The rows are grouped in 4 different ways at once. Each group adds its own fixed numbers to the row, and there is some noise. The rows also spread widely along 14 directions, which tell nothing about the answers.
In the rows, zero is written as 128.
Known rows, each followed by its group in each grouping:
[132 109 146 127 143 170 131 154 201 168 111 113 138 132 188 149  48 124
  93 128 122 121 164 127 122] | sezi kez (2) (1)
[ 62  74 104 110 142  94  93 149 109 100 120 160  86 108 162 190 112 130
 110 133 102 113 135 157 182] | sezi bap (3) (1)
[126  47  66 139 110 118 104 120 151 119 116 162 124 166 151 193 176 121
 126 141 135 117 125 104 164] | bezil genov (2) (0)
[146 138 159 170 139  81 154 134 177 122 125 120 121  99 149 161 112  88
 108 157 158 147 110 185 110] | dofo kez (4) (0)
[116 103 117 115 159  96  93 128 122  93 145 185  88 119 128 172 149 108
 109 127 112 117  95  95 139] | dofo genov (0) (2)
[144 103 134 170 137 125 132 122 159 116 130 149  66 148  93 189 129 111
 120 149 124 125 132 111 134] | bezil bap (1) (2)
[131 124  86 137 161 153 103 166 144 161 105 155  95 121 114 170 138 100
  75 138 103 113 156 114 102] | dofo bap (0) (1)
[ 82 132 122 114 105 113 154 109 159 158 127 151 115 114 115 163 113 129
 124 139 116 144 128 176 138] | dofo kez (1) (1)
[118 101 114 111 151 125  92 113 115 103 138 124 165 127 137 127 134 153
 129 106 146 122 115  83 140] | bezil kez (3) (0)
[150 149 213 187  90 113 153 105 168 133 142  35 155 139 125 219  82 212
 180 185 147 158 159 145 170] | dofo bap (4) (1)
[107 170 112  85 117 167  65 108 130 193 147 103 201  99 119 155 131 168
 123 118 113 144 147 102 108] | bezil genov (2) (0)
[110 157 133  75 155 150 112 131 125 154 137 127 181 130 149 125 140 199
 123  88 122 105 117  44 111] | dofo kez (4) (0)
[147  86 129 160 158 121 134 131 174 151 121 115 134 119 171 178 114 120
 115 126 155 113 113 144 134] | dofo bap (0) (0)
[124 180 171 143 181  98 124 118 114 104  83 192  95 133 145 210 136 113
 100 160 115 154  77 138 105] | sezi bap (2) (2)
[ 87  81 129 114 111 158 151 107 175 170 159 137  76 121  99 187  73 183
 152 114 109  80 146 136 185] | dofo kez (1) (0)
[125 127 140 122  96 176 133 102 202 129 188 137  63 135  40 142  49 134
 134 144  97 140 160 118 160] | dofo genov (3) (0)
[116 159 158 111 137 140 138  86 148 125 147 124 175 119 124 131  84 157
 141 129 138 154 110 138 130] | dofo kez (4) (0)
[158  85  96 183 166 157 141 120 164 197  97 108 127 108 128 155  98 111
 109 120 144 121 146 143 112] | dofo kez (0) (2)
[146  94 159 169 122 113 128 153 186 123 168  95  72 115 125 192 117 121
 122 146 142  94 153 130 146] | sezi bap (1) (0)
[ 96 118 154  92 101 101 136 164 158  60 178 115 128 144 165 150 138 128
 124 152 129  94 175 120 161] | sezi genov (1) (1)
[150  93 138 120 158 109  78 179 172  77 125 138 123 117 194 137 107 105
  75 135 132  93 107  88 133] | bezil bap (2) (0)
[118  73  65 159 137 147 142 134 141 149  87 106 136 129 132 134 115 112
 109 135 126 129 177 147 150] | dofo bap (0) (2)
[ 98 122 112  90 155 127  96 157 129 106 187 155 129 120 146 158 165  52
  87 117 129 116 169 133 102] | bezil bap (3) (2)
[101 154 172 115 178 113 140 154 137 215 128 114 117  73 177 181 120 137
 104  89 128  99 125 150  84] | sezi kez (2) (2)
[113 134 116 103 164 152  74 142 140 164 121 139 160 121 162 114 103 109
  81  86 119 159 123  68  90] | dofo kez (1) (0)
[ 91 106 109 108 141 141 109 131 135 137 125 101 138  68 123  91  54 137
 105 112 112 109 155 144 153] | dofo kez (1) (2)
[ 52  88 112  82  91 127 180 144 172 131 155  93 165 135 187 119 101 117
 132 116 132 124 192 196 176] | dofo bap (2) (0)
[112 125 130 125 125 102 123 150 169 128 156 140  81 103 111 157 127 105
 102 139 115 124 133 150 121] | bezil bap (4) (0)
[120 110 135 132 153 102 107 136 148 116 118 180  56 131 114 180 116 127
 106 134 105 131  92 108 134] | bezil bap (3) (1)
[126 124 114 118 151 170 157 118 146 119 135 161 147 166 133 164 143 109
 121 135 142 106 155 127 124] | dofo kez (2) (0)
[131 148 144  95 135 131 125 120 165 110 123 143 147 141 131 106 105 185
 119 119 118 126  89  53 131] | dofo kez (0) (0)

New rows, each followed by its group in each grouping:
[ 90 115 120 103 115  98 172 130 159 134 121 161 109 152 150 151 154 122
 121 120 122 122 120 128 131] | bezil genov (1) (2)
[136  76 132 139 125 103  99 153 165  90 177 105 129 137 160 173 149 111
 121 137 150 109 152 108 148] | bezil bap (0) (0)
[ 77  72  78  81 156 105 120 142 145 105 150 175 142  98 179 101 124  63
  91  96 138 115 113 163 133] | dofo kez (4) (0)
[ 89 116 138 108 143 119 133 128 127 118 130 127 137 125 152 154 110 160
 130 127 123 117 144 132 151] | sezi kez (0) (1)
[127 136 132 106 123 135 177 135 199 110 171 113 134 118 108  57 110  83
 105 116 145 122 132 147 110] | dofo bap (1) (0)
[ 87 138 114 122 124  97 149 149 120 112 139 118  89 134  90 103 161 118
 115 113 116 152 152 120 120] | sezi bap (3) (0)
[ 68  76 102  83  88  99 129 126 139 101 143 154 130 155 157 184 157 164
 146 137 117 100 140 122 190] | bezil genov (1) (1)
[132 115 132 157 161  86  64 147 120 178 106  89 125  59 137 158 125 144
 100 114 130 133  95 118 106] | bezil bap (1) (1)
[154 158  99 140 139 122 120 154 164 153 120 164  77 122  66 119 169  61
  72 143 109 155 124 111  55] | bezil genov (2) (1)
[104 104 119 104 115  98 129 112 169 165 158 138 118 107 118 118 141 131
 127  95 132 138  89 122 119] | bezil kez (2) (0)
[115  71 153 182 131  97 147  95 163 155  99 115  89 130 148 194  63 151
 152 127 138 166  93 155 178] | dofo genov (1) (0)
[104 102 112 120 101 121 115 116 117  96 129 101 145 123 119 174 127 200
 149 156 120  89 156 114 204] | dofo bap (3) (2)
[ 97 118 126 123 143 154 162  89 138 160 119 137 144 122 129 162  92 139
 140 125 129 126 139 169 147] | dofo kez (2) (2)
[ 98  94  86 119 103  70 170 110 107  73 144 153 107 168  78 108 225 128
 148 120 141 133 125  95 142] | bezil kez (3) (2)
[116 151 178 127 113  71 101 128 141 123 168 125 128 117 146 206 158 135
 129 142 134 143 120 109 124] | dofo kez (1) (2)
[117 140 137 101 123 139 121 155 187 129 171 122 120  80 122 170  99 113
  96 167 116  76 172 185 131] | bezil bap (0) (1)
[129 104 114 140 122 115 174 136 159 116 137  94 109 112  90 112 135 158
 134 136 137  83 141 139 158] | dofo bap (0) (0)
[150 115 156 166 180 122 136 132 160 140  52 127 163 142 214 171  81 121
 100 137 157 149 100 134 109] | bezil kez (1) (1)
[121 113 133 112 133 118 121 107 190 117 133 181  47  60  87 150  54 143
 111 155  99  83  64 172 168] | sezi genov (2) (0)
[121 102 165 170 133 104 118 114 122  86 134  66 143 113 137 154  69 155
 149 151 138 157 149 140 181] | dofo bap (4) (2)
[117 155 142 116 121 102 169 135 162 106 117 128 133 142 142 126 124 129
 116 145 121 143 133 126 129] | dofo genov (0) (2)
[ 94 135 111 112 110  92 180 147 134  55 148 169  59 190  65 106 194 102
 120 133 114 146 147  96 128] | bezil bap (3) (0)
[132 139 146 109 114 121 151 100 178  98 141 147 114 134  94 103 115 166
 132 132 129 116  84  90 135] | sezi kez (1) (0)
[131 151 131 115 138 116 139 124 147 138 173 189  65 117  59 198 188 125
 121 143 122  85 108 121 105] | dofo kez (3) (1)
[122 143 118  98 134 130  91 179 139 104 141  94 189 112 194 148 134 114
  88 141 138 101 181 116 126] | dofo genov (3) (0)
[114 141 107 129 106 150 130  95 124 147 123 131 146 138  93 188 158 171
 143 157 118 117 163 122 142] | sezi kez (2) (2)
[145 110  79 140 120 107 120 107 167 119  64 192  98 160 100 118 150 147
 102 134 110 158  41  57 130] | dofo bap (1) (0)
[203 140 122 127 153 174 109 116 199 136 122 165 137 152  93  87 118 125
  90 125 129 132  76  26  77] | dofo kez (2) (1)
[156 100  94 140 168 157 176 146 194 149  95 186  83 148 121 145 127  95
  85 136 129  82 124 128  96] | bezil kez (0) (1)
[108 163 115 121 125 123 158  86 163 168 116 169 138 116 112 147 140 104
 114 132 137 161  89 177  90] | sezi kez (1) (0)
[133 128 117 178 102 129 148 132 134 135 139  78 113 157  71 171 165 146
 143 156 130 150 195 115 139] | dofo bap (0) (0)
[ 75 130 158  80 149 133 171 100 148 102 152 174 120 147 137 122  95 126
 133 107 126 133 111 141 135] | sezi kez (1) (1)
[ 92 128 108 104 113 163 151 131 171 174 142 120 132 124 114 147 104 143
 120 126 114 113 187 151 130] | bezil kez (0) (0)
[127 126 126 128 118  98 188 175 206 146 130 126 101 135 157 142 155 101
  94 134 135 105 140 150 110] | dofo bap (0) (0)
[128 141 196 130 146 141 176  56 133  14 182 142 138 191  93 139 105 139
 178 151 161 158 110 124 167] | sezi bap (3) (0)
[ 97 124 153 101 137 113 137 123 151  69 126 173  99 155 139 145  88 158
 124 136 108 131 105  95 168] | dofo kez (0) (0)
[141  71 102 157 162 141 115  95 130  70 159 153  94 129  65 112 119  82
 127 124 145 132 107 119 152] | dofo bap (1) (0)
[ 77 118  84  94 107 148  90 137 110  93 110 152 115 141 104 158 121 173
 114 151  76 105 171  80 186] | dofo bap (1) (2)
[116 127 145 102 154 118 136 149 170 113 149 117 164  94 193 115 104  85
  94 123 155 107 133 171 112] | sezi kez (2) (0)
[ 77 148 132  89 149 144 128  85 112 172 186 133 143  77  96 170 133 149
 146 100 135 107 132 177 124] | sezi kez (3) (0)
[138 130 112 119 138 150 179 144 180 145 122 136 142 164 136 130 150 115
 106 131 133 117 146 119 103] | dofo bap (0) (1)
[124  86  97 160 112  85 121 117 157 144 141 110 111  70 110 162 136  98
 125 145 149 119 115 192 147] | dofo genov (1) (0)
[112 116 159 134 130 115 164 128 142 113 133 155  63 164 116 222 139 186
 150 149 120  85 137 107 163] | sezi kez (3) (1)
[110 119 152 114 145 144 149 108 136 143 191 143 124 164 111 178 163 114
 149 106 137 136 140 117 119] | dofo bap (2) (1)
[137  87 117 140 130  82 104 149 192 169 107 169  83 114 169 178 139 107
  84 117 124 120  79  97 106] | bezil kez (1) (2)
[147 114 153 126 148 153 147  81 181 127 125 205  83 168  97 181 101 156
 137 139 119 121  68  93 134] | bezil kez (2) (1)
[105 126 162 125 144 157 126 127 138 152 196  98  83  96  70 177  91 173
 147 115 112  89 165 125 154] | dofo bap (4) (0)
[160  82 130 186 183 109 135 127 134 109  90 136 123 120 165 184 121 100
 111 142 164 102 109 141 135] | dofo kez (1) (2)
[149 112 164 154 132  88 137 156 179 117 157 105 115 103 154 174 121 113
 115 153 153 105 136 150 127] | dofo kez (4) (1)
[148 115 164 138 144 102 160 185 167 104 100 114  49 150 134 121 101 187
 108 119 103  83 124  27 150] | dofo genov (3) (2)
[130 135 152 149 122  68 139 126 150 137 139 118 125 125 144 179 164 136
 135 134 146 155  95 125 118] | dofo genov (4) (0)
[175  78  81 127 132 147  84 110 205 110 150 164 142 100 123 121 112  81
  90 147 144 103  81 129 134] | dofo bap (2) (0)
[ 99 160 181 127 134 111 170 138 136 104 141 145  96 153 125 218 130 152
 137 166 118 115 163 149 144] | dofo kez (0) (1)
[111 110 123 154 148 166 127 113 140 125 124 113  96 127  84 120  62 118
 120 126 116 155 159 134 143] | sezi bap (1) (0)
[124 143 162 144 148 118 151 107 138 111 123 127 113 153 105 152 121 160
 142 131 129 155 108 108 131] | bezil bap (0) (0)
[ 96 168 143  96 131 165 117 105 152 137 130 157 148 140 125 153  79 134
 114 132 108 162 135 117 124] | dofo kez (1) (0)
[108 175 189 116  99 103 142 123 209 204 158 129 117 124 152 186 102 128
 120 122 121 180 111 144  95] | dofo kez (2) (0)
[ 60 179 181 112 145  46 109 150  59 114 162 117  88  84 108 202 187 163
 138 121 115 123 119 136 135] | dofo bap (1) (0)
[130 147 161 148 142 101 165 113 140 109 105 109 114  95 106 135  96 157
 131 155 129 118 102 162 150] | dofo bap (2) (2)
[137 112  87 137 102 120 131 170 174 151  84 107 117 112 134 148 130 172
  94 158 106  77 164 100 145] | dofo kez (0) (2)
[ 98 111 146 115 125 121 172 110 172 143 131 137  87 144 116 122  82 153
 134 103 110 148 110 113 152] | dofo bap (3) (2)
